The first 10 rows are patterns. Each new row is the sum of 2 different patterns, raised or lowered, with some noise. Before adding, each is slid sideways (what falls off one end comes back at the other) and multiplied by a number that may be negative. Names go in the order of the patterns.
In the rows, zero is written as 128.
Known rows, each followed by the names of its patterns:
[130  77 114 141 121 133 126 136 141 142 124 130 164 143 115 141 127 136
 123 120 142  93  77 122 119  77 135 114 115 125  97]
q456
[179 117 130 123 110 122 132 110 130 118 134 119 139 143 148 116 130 143
 133 164  97 125 167 128 179 158 146 179 128 119 108]
q299
[132  77 134 143 151 109 124 138 135 126 104 131 122 117 105 127 115  87
 109 140 118 157 143 126  96 135 138 153 141 100 147]
q621
[115 113 123 138  96 136 127 142 137 110 134 100 118 134 113 131 122 160
 129 133 149 124 133 142 126  79 143 104 137 115 129]
q681
[105 131 120 127 168 119 146 143 123 125 123 135 129 118 116 141 136 162
 119 125 111 132  99 119 127 110 179 140  98 105 122]
q661
[126 104 118 137 125 116 147  90 131 108 137 132 124 122 119 119  96 140
 128 118 123 179 105 149 110 126 129  90 114 100 128]
q533
[135 133 125 132 146 143 151 116 110 137 119 121 135 146 127 134 126 141
 122 110 150 179 124 104  81 145 138 122 128 109 125]
q489
[ 77 126 118 125 117 126 108  90  78 119 117 143 134 159 160 108 129  87
 150  94 134 141 112 156  97 111 131 133 128  98 145]
q699
[131 125 134 172 128 124 129  77 142 130 116 134 142 119 128 121 108 100
 135 100 125 134 143 133 152 129 127 117 100 153 164]
q950
[134 128 120 150 102 148 101 146 158 125 142 116 127 118 123 122 126 148
 136 127 157 169 140 152 140 125 111 129  77 157 126]
q465

New rows. What belongs after each?
[ 75  99 141  93 146 130 121 125 131 137 106 187 131 115 129 125 127 126
 139 168  99  87 106 105  54 100 118 109 143  81 143]
q456 q699
[195 170 172 154 210 167 211 177 146 214 185 151 180 174 213 174 247 169
 207 181 180 162 187 191 220 184 194 184 145 117 139]
q699 q950
[108 104 128 102  56 125 116  98 137  99 121  99  95 135  73 116 126 149
 126 127 148 128 139 133 122 100 146  92 141 108 133]
q456 q681
[100 123 113 117 111  91 113 122  78  78  79 103 108 124 119 130 153  95
 126  63 100 140 116 131 116 130 105  90  76 113 111]
q661 q465
[152 132 140 108 104 140 133 123 133 126 141 129 106 129  42 126  94 103
 131 133 178  98 159 130 135 159 144 118 144 138 120]
q299 q533
[ 96 100 147  85 120 113 108 162 101 163 131  93 115 104 117 109  93  90
 123 109 102  90 117  81 114  81 110 112  82 168 159]
q456 q661
[129 134 110 107 117 123  89  90 149 158 141 118  83 110 135 120 142 114
  95 139 133  80 131 146 152 124 108 117 139 110  96]
q621 q489
[132 164 187 175 156 204 166 165 188 111 104 191 150 176 169 160 149 150
 120 175 121 155 164 173 176 132 165 142 162 155 143]
q681 q661
[187 140 136 140 113 138 155 181 181 105 167 131 129 145  99 145 150 129
  96 123 173 107 173 128 147 145 134 170 199 173 181]
q456 q699
[125 118 118 117 149  86 110 121 105 141 111 151 140 102 166 168 137 107
 172 113 119 136 123 143 123 210 126 130 123 130 130]
q456 q681
[ 77 122 131 118 113 102 131 123  93 140 157  99 143 150 114 109 116 112
 143 112 157 139  90 114 108 114  65 115  82 129 107]
q456 q533
[173 159 135 152 197 152 130 151  82 140 139 153 139 139 111 132 153 113
 117 186 116 126 125 167 147 150 135 141 146 118 163]
q621 q950
[152 195 134 141 165 152 159  98 157 171 153 212 144 188 179 160 166 167
 163 182 178 155 169 174 178 149 154 149 129 158 171]
q681 q950
[198 159 177 172 177 137 165 120 208 158 180 200 171 168 143 153 122 177
 219 148 165 122 146 174 133 151 205 175 153 131 206]
q621 q465
[147 127 175 170 121 113 180 128 167 155 164 190 128 191 126 144 126 145
 151 122 154 109 131 138 113 130 132 142 106 131 137]
q456 q699
[128 133 137  90 171  82 143 119 127 122 130 114 103 108 114 117 155 139
 120 174  94 143  97 148 127 142 159 115 156 113 120]
q533 q699
[201 193 163 173 206 204 144 215 171 185 164 168 186 148 142 193 169 125
 166 155 132 148 151 169 150 138 207 158 163 176 159]
q456 q699
[ 69  79  93  27  93  68 108  78  84 115 104 101  67  96 137  86  56  48
 104  72 108  78  80  69  84  86  80  93 101 118  92]
q533 q489
[108  73 104  77 101  94  99 115  82  69  68  93 109  49 102  96 100 162
  80 131 160  97  94 157  98 121 129 130 125 128 151]
q456 q950
[122 133 126 125 144 114 168 138 146 157 105 130  84  97 130 118 150  98
 162 124 107 161 133 158 152 131 113 103 148  63 190]
q699 q465
[131 160 128 155 159 137 161 148 151 139 133 157 130 160 162 142 150 137
 134 155 166 178 151 170 118 130 121 116 110 154 148]
q533 q699
[132 113 151 160 131 151 179 115 133 121  95 156 137 146 134 114 169 103
 144  91 134 167 115 163 127 126 131 124 125 105 147]
q681 q465
[117  94 119 129  99  87 139  82 109 134 140  70 193  73 138 118 117 167
 112 172  96 152 128 101 113 109 142 103 164 121 145]
q533 q465
[163 141 150 138 198 147 184 129 149 164 131 177 102 151 189 139 198 188
 167 192 163 123 133 188 151 158 139 126 141 149 111]
q299 q533
[135  74  98  87  89 123 148 137 104 143 125 139 106 123 145 154 130 151
 119 141 118  85 113 122 112 116 121  96 144 127 100]
q299 q661
[ 63 149 109 126 121  99 102  72  86 121  99 136 143 156 149 131 101 100
 134 110 143 146 113 154  97  89 145 136 123  98 185]
q533 q699
[149 127 106 115 107 101 126 116 171 163  83  82 119 114 124  81 126 159
 119 186 122 124 139 118 121 136 121 127 155 158 145]
q661 q950
[131 149 112 123 183 136 124 105 151 157 134 113 141 149 129 127 130 161
 104 103 161 140  80 138  90 105 127 134 127  78  96]
q456 q621
[142 110 170  86 145 123 109 188 116 127 123 123 107 136 148 118 207 125
 155 148 134 130 144 166 173 128 132 127 135 138  92]
q661 q699
[ 90 130 129 122 156 101 120 109  81  96 113 112 130 154 153 160 131 126
 109 110 127  79 141 106 155 136  71  94 107 136 118]
q950 q465
[125 132 112 153 119 149 129 121 150 128 107 126  85  90 123 151 135  94
  92  91 144  72 103 163  95 143 105 108 105  98  91]
q621 q661
[141 127 120 138 104 131 169 157 168 133 158 170 166 170 119 178 196 132
 204 165 169 184 141 151  96 144 130 138  97 137 129]
q456 q299
[ 95 118 114 111 127  99 106 139 162 118 140 126 143 115 169 176 134 125
 189 116 136 119 122 162 120 188 145 113 143 119 134]
q456 q681
[134  89 118 134 116 116 156  98 134 108 120 144 106 140 128 130 118  85
 144 125 138 123 138 128 109 144 109 116 126 147  75]
q533 q465
[116 133 125 105 131  84 155 134 137 132 152 137 102 141  67 100 154 145
 123 151 159 120 143  77 141 105 118 141 128 122 140]
q681 q661
[106 134 135 124 139 136 132 133 100 134 159 111  81  75 138 136 138 101
  78 113 130 118  87 129 141 137 177  98  98 135 104]
q489 q950
[165 134 132 145 139 116 162 158 141 149 179 139 159 121 163 187 111 121
  90 160 154 124 140 142 143 144 168 117 154 142 164]
q533 q489
[140 122 144 133 144 108 144 105 118 161 136 136 121 173 104 149 115 133
 151 105 123 136 167 140 135 133 140 113 121 107 128]
q533 q465
[151 142 125 155 161 173 157 166 120 155 113 108 130 132 144 120 162 141
 147 129  86 147 145 127  95 134 157 122 210 125 138]
q699 q950
[100 125 101 112 152 101 145 116 127 131  94 127  86 120 122 140 137 121
 129  97  77 110 102 119 128 146 156 133 102  64 142]
q699 q950
[113 132 136 132  52 106  99 107  89 110 113  94 109 114  90 113  90 141
 163  88  93  40 115 124  87 112  91 129 116 120 124]
q681 q489
[113 172 171 170 155 146 175 168 149 149 166 161 191 137 178 143 151 152
 150 168 129 137 132 143 126 153  99 161 129 142 157]
q456 q533
[125 115 136 129 123 132 125 106 111 118  92 118 129 125 167 123  81 107
 157 184 131 131 112 144 146  94 125 134 150 113 106]
q621 q489
[131 108 101  96 110 141 131 159 144 131 115 123 108 152 110 140 145 116
 138 104 116 111 104 119  89 137  88 145 123 167 100]
q699 q465
[186 172 211 121 179 184 160 208 173 181 132 125 172 173 204 197 240 197
 162 192 143 148 169 166 211 161 210 189 174 211 187]
q533 q699
[148 194 138 132  96 185 122 122 136 116 119 142 161 128 155 139 142 149
 162 166 132 128 174 136 170  99 128 186 130 204 174]
q299 q681
[ 88  85 103  88  78  96  64  81 101  77  42  96  61  72  75  99  66 134
  56  96 102  63  66  58 111  59  84  70  58  82 107]
q950 q465
[134 162  85 117  87 137 102 104 122 122 172 129 119  78 127  94 143 130
 126 165 117 146 118 138 132 114 137 184  99 139 130]
q661 q533
[100 111 136 117 127 125 118  84 141  90 116  79 124 103 117 111 144  98
 122 129  94 112 124 139  96 122 120 108 122  82 148]
q681 q661
[179 165 123 142 150 152 134 142 136 148 151 148 128 144 155 153 121 145
 127 134 126 152 159 124 104 143 160 116  65 147 157]
q489 q950
[ 74 143  83 137 133 116 179  95 131 147 130 128 101 149  88 122 110 140
 131 156 104  96  72 124  95 134 131 141 201 123 102]
q661 q699
[139 131 109 131 115 117 111 103 138 129 127  79 120 152 158 108  85 126
 115 124 123 107 102 123 159  94 123  86 143 133 121]
q681 q489
[109 133 113 132  83 116 154 119 119 155 189 139 122  82 146 174 137 116
 122 131 147 129 123 145 114  94 147 113  60 148 109]
q456 q489
[148 117 133 124 111 148 124 104 141  73 119 122 106 138 129 152  78 129
 136 126 145 136 150 147 138 159 128 149 136 123  86]
q299 q681
[109 148 146 132 158 142 130 147 149 111 173 157 162 114 138 135 145 135
 133 174 102  98 138 134  56 160 105 140 138 117 168]
q456 q533
[ 34  90 103  78 107  91 106  99  87 136 158  96 102 121 101 115 122 100
 149 101 148 126  51  98 116 118  99 103  82 110  96]
q456 q661
[110 131 152 121 111 110  69 134 118  83 109 147 100 124 108 105 102 114
 125 164 129 137 165 134 134 128 111 126 136 191 135]
q456 q950
[ 99 160 142 140 163 137 158 106 119 145 143 134 104 164  95 160 124 135
 113 137  99 102  93 117 168 161 125 155 161 107 149]
q661 q699
[160 167 100 145 167 172 137 158 179 147 172 132 148 130 132 108 147 139
 127 159 138 114 173 164 141  89 149 164 169 197 115]
q621 q950
[136 151 117 116 126 121 133 120 153 152 112 107 163 162 190 124 121 124
 131 112 152 124 130 132 124 136 100 128 126 156 148]
q489 q465
[146 160 137 147 139 131 133 143 109 163 161 160 165 138 152 113 144 146
 138 141 146 187 132 113 167 165 187 149 140 113 161]
q681 q489
[183 127 213 178 178 182 121 177 172 201 151 204 188 174 181 126 178 149
 153 169 171 193 171 171 199 213 169 183 151 176 159]
q661 q465
[143  89 148 121 129  96 119 132 161 141  92 162 102  77 114 154 154 110
 120 132 126  97 116 134 117 112 152 111 137  73 109]
q621 q533
[ 88 142 149 192 109 153 142 114 154 123 123 114 119 108 111 113  74 121
 151 106 132 127 121 117 114 145 167 119 138 176  97]
q456 q489
[184 170 132 172 127 139 127 169 135 157 144 125 157 125 141 132 145 152
 136 153 151 151 118 151 158 144 167 157 132 185 129]
q299 q533
[143 148 113 131  98 153 112 116 126 146 160  74 142 119 144 151 130 133
 162 139 140 151 122 134 116 134 153 136 128 134 105]
q299 q533
[121 129 109 110 119 137 115 117 110 120 127 137 173 132 116 166 110 136
 102 118 136 103 159 123 100 127 158 111 136 102 120]
q456 q681
[166 153 199 136 155 176 143 160 152 132 187 133 180 138 118 160 131 161
 139 123 137 141 142  82 122 144 116 144 130 126 146]
q456 q681
[144 133 137 141 153 148 121 143 118 107 154 106  96 165 126 161 155 126
 170  97 116 133 165 132 138 135 133 141 132 124 162]
q456 q299
[110 134 101 146 130  99 128 121 150 129 140 161 141 114 114  91 112 102
 110 111  94  99 112 162 106 163 136 121 106 103 149]
q621 q465
[126 143 163 108 129 136 102 177 115 170 120 105 124 122 131 120 141  98
 122 125 100  62 149  89 133 116 121 165 124 170 155]
q456 q533
[114 128 119 137 121 121 117 128 132 127 150 114 101 132 158 205 129 107
 143 102 132 134 149 119 124 107 100 136  91 137 185]
q621 q489
[163 155 188 223 133 187 182 178 179 182 198 190 157 243 220 184 172 219
 187 187 216 194 199 188 224 195 137 189 173 161 176]
q456 q681
[ 89 141  87 133 137  67 147  99  93 102  87 145 109 178  82 136 123 133
 137 139 152 174 129 137 100 123  86  86 125 124 158]
q299 q699
[ 96 143  71  78  55 124  70  81  95  79  74 116 108  98  95 100  73  79
  99  58  98  83  98  90 104  75  52 135  55 147 139]
q299 q465
